There are 2 nested groupings, the coarsest first. Each group lies inside one group of the grouping before and may be the whole of it. The rows also spread widely along 2 directions, which tell nothing about the answers.
Known rows, each followed by its group in each grouping:
[ 21  13   9  38 -14  -2  13 -16 -15   0  -1  -6 -25  -3  -2 -17 -16  -6
  -2  -7]
Q847 Q480
[-10  38 -13  24  -4  13  -5 -23  -4  25  -8  14 -11  -6  -4 -40  11 -13
  -5 -16]
Q328 Q656
[ 31  20  16  33 -28 -23 -10  -6   5 -17  11 -19 -31  13  13 -32 -13  -8
 -17 -18]
Q659 Q21
[  6  32  -3  27 -10 -12  -5 -17   0   7  -6  16 -14  -3  -2 -44   6 -27
  -5 -18]
Q328 Q416
[ 23  27   3  25 -20   0   0 -10 -13  -6   2 -16 -12  16   9 -36 -11  -2
  -9 -18]
Q659 Q171
[ 18  23   2  31 -17  -9  -5  -9  -5  -5  -1 -16 -17   8  12 -37  -7   0
 -15 -15]
Q659 Q172
[ 33  17  13  24 -27 -18   1 -10  -1 -15  24 -19 -29   9   3 -28  -4   3
 -16 -20]
Q659 Q797
[-11  39 -11  28   3  13   8 -14 -11  14 -10 -20  -2  -4  21 -29   3   1
 -11  -9]
Q411 Q968
[ 21  10   5  46 -25 -11   0 -15   0   1   1  -3 -26   5   7 -20   3 -10
   3  -7]
Q847 Q398
[ 15  16  17  29 -22 -22  16  -5  -2 -18   3  -5  -8   6  29 -34   2  -6
 -18 -17]
Q411 Q506
[ 11  21 -15  28  -6  16  17 -21   5  19  -8  -7 -10   4 -14 -19   1  -6
  -2 -22]
Q945 Q298
[ -3  30 -10  25 -15   3  -3  -3  -2   8 -22  -9  -1   8  12 -46  12 -25
 -26 -13]
Q411 Q632
[  0  24   9  15 -12  -9  -6  -5   4  -1  -9  19 -16  -2   1 -38   2 -12
 -13 -12]
Q328 Q960
[ 10  17  -5  22   1  -7  19 -23   8   3   3   7 -14  10   1 -30 -11  -3
  -8 -16]
Q945 Q545
[ 14  19  -8  23  -2  11  12 -26  -5   3  -8   0  -8  13   2 -21 -10  -8
  -3 -17]
Q945 Q248
[ 11  30   0  26 -20 -14  -3 -13   2  -6 -15  13 -15   8  -1 -38   8 -29
  -3 -11]
Q328 Q639
[  5  26   9  27 -13   1  -9 -18   2   7   0  16 -23  -1   3 -42   3 -18
  -6 -20]
Q328 Q656
[ 17  20   0  28  14  -2  28 -35   2   7  19   5 -17  -3  -4 -14 -19  10
  -6 -25]
Q945 Q545
[ 23  29   8  21 -16 -14  -1 -18  -7 -11   0  14 -18  -2   0 -36   8 -15
   1 -12]
Q328 Q639
[ 20  19  -1  35 -21  -3   9 -13  -7   5  -9  -5 -26   7  -1 -23 -14 -19
  -5  -7]
Q847 Q480
[ 13  28   9  16 -21   0   2  -5   1  -3   3 -20 -24   3   4 -32  -6 -11
 -15 -16]
Q659 Q797
[ 16  29   6  27  -7 -18  -7 -17   1 -10   5  18 -28  -7   2 -38   4 -18
  -7 -14]
Q328 Q416

New rows. What belongs after each?
[ 11  26   1  29 -10 -12   2  -7  -6 -11 -10 -10  -6  10  19 -42  -2 -17
 -22 -17]
Q411 Q632
[ 10  23  -4  26  -2  -9  -1 -10  -5  -7  -8 -14  -3   5  17 -43  -4 -18
 -19 -16]
Q411 Q632
[ 14  11  -2  40 -26  -4   0 -11   3   9 -17   2 -20   9   3 -32   1 -25
   2  -3]
Q847 Q398
[ 23  20  -1  38  -9   1  24 -22 -18   3   8  -3 -28  -3   1 -13 -16   6
   3  -8]
Q847 Q480
[  7  33   8  29 -13   0  -7  -9   1   4  -6 -22 -22   9  12 -35 -10 -12
 -11 -18]
Q659 Q21
[ 19  25  -9  24 -16  -7  -4  -7   3   3  -8 -17 -17  12  10 -36   0  -7
 -15 -13]
Q659 Q172
[  8  26  -2  27  -8  -2  -6 -15  -1   8   0  12 -25  -7   0 -43  12  -9
  -6 -15]
Q328 Q656
[ 25  28  19  30 -12 -11  -3 -18  -7 -11  22 -18 -28   7   7 -19 -15   6
  -9 -18]
Q659 Q21
[ 16  36  -3  25 -24   0  -3 -12  -9  -2  -3 -25 -11  10   3 -37  -8 -10
  -8 -19]
Q659 Q171
[  4  33   2  30 -12 -11 -11 -11   7   3  -7  15 -17  -2   1 -42   9 -29
  -5 -16]
Q328 Q416
[ 10  19  -6  33   0  14  11 -25  -4   3  -6  -2 -12  15  -1 -18 -10 -13
  -6 -18]
Q945 Q248
[  8  20  -6  29 -12  -8  -3  -3  -1   0 -13 -12  -5   8  15 -46   7 -19
 -25 -16]
Q411 Q632
[  4  34   3  25   0  -9  -6 -12  -1   7  -7  17 -16  -4   2 -39   4 -20
  -9 -17]
Q328 Q416
[  2  28  -3  28  -4   6  -2 -19  -2  11  -2  11 -21  -5  -6 -42   8 -10
 -11 -11]
Q328 Q656
[ 11  22  -4  26 -23   1  14  -8  -6  16 -16 -10 -19   4  -8 -25  -8 -18
  -8  -8]
Q847 Q480
[ 19  13  15  30 -19 -14   2 -21  -3  -9  17  18 -34  -5   7 -42   6   0
  -8 -21]
Q328 Q656
[ 22   9  -2  29 -10   3  13 -22   6   6  -3  -2 -21   9 -10 -20 -16  -6
  -8 -23]
Q945 Q298
[  6  21   4  32 -16   2   7  -5  -7  -9   0 -10 -14   3  23 -36  -1 -11
 -20 -10]
Q411 Q968
[ 12  36  -7  27  -8  -5  -6 -12  -7   5  -3 -18 -16   3   6 -25  -7   1
 -15 -14]
Q659 Q172
[ 16  31   4  28 -11 -14   3 -19  -5  -6  -6  19 -13  -3   0 -41   9 -21
  -2 -12]
Q328 Q639
[ 10  17  -2  46 -28  -2  -2 -15  -3  10 -12  -6 -21  11   2 -30   5 -23
   0  -2]
Q847 Q398
[  8  28  -5  29  -4  -3  -4  -9  -4   0  -7 -12  -5   5  18 -40   3 -14
 -22 -15]
Q411 Q632
[ 20  13  -1  36 -27  -5   8 -13  -9  12 -13 -11 -21  10   0 -29  -2 -21
  -8  -6]
Q847 Q480
